The rows of a group lie close to one hidden flat surface of 5 dimensions, which may be shifted away from zero. Surfaces can cross.
In the rows, zero is written as 128.
Known rows, each followed by its group:
[153 102 149 155 107 135 166  96 161 118 148 128 131 145 120 114] : S
[124 129 138 112 126 125 119 153 115 131 140 174 132  73 152 116] : J
[130 129 113 106 157  94 101  92 140 130 105 108 100 154 120 147] : B
[107 140  40 130 121 174  40 124 140  95  61  46 128 147 171 183] : U
[139 143 126 107 152  83 119 116 126 105 143 118  53 123 113 164] : B
[128 114 129 111 136 170 131 163 129 124 151 153 133 101 172 124] : S
[140 121 130 136 144 181 171  87 193 167 149  96 164 194 144 141] : J
[129  99 145 126 139 173 122 154 130 104  98  77 123 194 125 131] : J
[123 138 123 115 146 118 107 131 121 120  95  86 106 165 111 149] : B
[128 110 103 143 116 160 144 142 115 100 161 135 129 114 150 123] : U
[126 116 138 127 115 180 114 156 138 125 102 117 154 134 154 122] : U
[132  98 140 120 131 175 129 146 150 131 127 128 148 143 160 120] : J
[106 139 160  88 131 115  46 201  80 103  32  97  99 125 120 130] : B
[136 130 117 140 141 119 164  95 136 133 153 112 122 169 106 137] : U
[113 130  44 138 162 138 165 105 108 125 195 125 151 145 130 150] : S
[135  65  69 177 100 151 163 110 107  76 197 179 152  91 151  93] : J
[137 118  66 136 156 116 179 111  99  80 225 138  79 113 126 151] : U
[129 151 142 133 133 148 164 155 117 131 154 107 119 146 117 143] : B
[127 118  75 158 136 130 174 101 115 122 193 139 147 135 120 126] : S
[134 109  68 127 145  82  97  72 121  81 122  87  74 161 105 153] : J
[138 116  81 150 126 124 146  66 156 116 155 111 119 145 129 145] : S
[112 141 173 102 119 140  81 182 117 151  59 133 145 112 140 117] : U
[131 138 113 128 152 110 151 104 132 138 163 132 121 134 122 139] : B
[115 162  98 104 145  70  64  96 127 136  83 111 101 116 118 156] : S
[114 118  74 138 135  99 111 105  97 126 115 129 155 136 109 117] : B
[132 124 111 106 143 114  99 102 150 135 128 142 112 114 151 146] : J
[118 120 144  99 158 157 128 130 144 183 113 144 196 158 149 115] : B
[118 157  77 130 150  64 101  61 130 139 106  86 117 164  87 159] : S
[111 166 105 106 153  78  79 106 116 150  87 105 115 134 111 155] : S
[127 136 161  80 160 125 123 186 102 122 142 146  88 102 142 142] : U
[119 145 123 160 116 104 165 155  71 106 158 129 118 118  88 118] : J
[138 107 148 136 124 193 147 135 169 137 116  97 160 181 149 129] : U

New rows. What belongs after each?
[159  90 144 157  75 140 140 107 167  88 156 166  98  77 158 109] : S
[116 137 109  98 145 144  96 149 128 127 128 144 122  95 167 147] : S
[130 133  65 162 134 101 154  71 116 114 147  84 121 178  84 148] : B
[144 109  98 143 106 139 127  92 160 100 161 143 106  97 156 137] : S
[110 154 165 138 122 191 179 203 108 147 151 114 162 141 130 122] : B
[134 148 128 105 162 118 112  86 173 156 102  71 105 196 119 169] : J
[130 101 109 138 117 140 135 127 116 105 155 152 132 109 143 117] : J
[139 113 136 132 126 148 140 116 156 130 131 122 130 150 143 133] : S
[121 135 142 109 155 128 127 139 119 156 110 116 148 157 118 126] : S
[ 95 136  83  90 189 184 136 188  86 148 168 137 173 131 170 146] : S
[134 121 129 116 135 141 131 122 149 137 133 129 136 139 143 131] : J
[135 132 137 133 122 100 125  99 136 132 114 115 120 144 107 127] : S
[105 144 109 176 118 198 188 153 102 161 148 101 226 183 110 107] : B
[119 144 178  98 135 146 144 211 102 142 160 181 128  69 149 116] : B
[121 113  48 136 123 178 104 134 127  78 134  92 123 127 169 162] : U
[124 154 152  78 184 121 111 136 147 152 101  77  95 187 127 168] : U
[130 137 160  96 166 146 132 129 165 168 120 112 130 169 141 147] : B
[103 149 167 105 122 141  96 223  68 117  83 130 120 102 130 117] : B
[128 140 174  86 150 146 139 172 131 162 145 171 134  98 154 125] : B
[125  96 145 153 108 172 159 192  83  86 132 106 137 162 113 103] : J
[111 144  58 111 131  90  70 123 106  99 141 168  93  29 161 155] : S
[144 139 158 129 160 107 184  81 160 167 148 102 123 207  86 136] : U
[116 137 161  99 136 143  98 184 107 134  88 125 134 132 133 127] : B
[128 119 108 125 139 154 147 126 135 128 157 129 140 130 150 134] : S
[144 115 157 128  98 114 108 130 137 110 111 155 101  85 142 119] : S
[135 140  74 162 142 103 174  71 127 114 175  86 107 177  89 155] : B
[133  93 128 138 117 173 155 147 132 124 164 171 167 101 161 101] : J
[127 124 118 156 108 152 126 106 147 138 100  97 165 163 125 123] : U
[125 132 146 108 134 133 119 154 128 134 121 140 121 115 140 130] : J
[134 119 112 101 114 144  69 135 160 101 119 151  89  55 194 152] : S
[161 120 163 159  74  68 115  78 155 107 102 148  82  91 101 106] : S
[127 130  67 167 119 119 138  62 144 126 128  84 144 173  99 143] : U
[138 123 128  75 167  85  96  89 158 143 115 135  85 134 137 151] : B
[132 123 127 138 130 130 151 117 128 132 147 134 138 139 120 119] : S
[125 141 154 119 132 115 122 133 129 149 102 121 136 142 109 121] : U
[121 120 104 118 151 114  99 106 124 142  89 104 151 168 116 134] : B
[120 140 163 104 157 169 119 151 148 164  84  76 152 194 132 144] : B
[115 132 148  98 129 124 103 185  95 129 118 173 130  69 143 111] : S
[133 134 134 105 151 116 141 128 133 147 162 166 124 106 138 130] : B
[125 132 130 130 126 137 123 123 135 140 108 107 144 154 125 129] : U
[131 127  91 148 131 116 148  93 128 125 158 123 130 137 114 131] : S
[125 152  91 122 166 102 134  79 139 136 137  74  97 185 101 172] : U
[121 111  86 121 143  85 118  89 115 144 145 177 148  99 128 112] : B
[136  96 127 129 131 166 139 122 151 119 125 101 139 174 138 129] : J
[127 108 112 109 134 183 126 164 142 112 166 158 130  89 193 135] : S
[128 141 117 126 137 108 143 132 108 120 159 141 107 107 118 134] : B
[127  73 109 158 108 140 129 181  52  40 124 106 104 147 104 103] : J
[136  89  51 165 120  97 135  85  97  69 167 131 102 125 112 124] : J
[137 106 154 135 110 147 158 164 111 115 163 177 140  88 138  96] : S
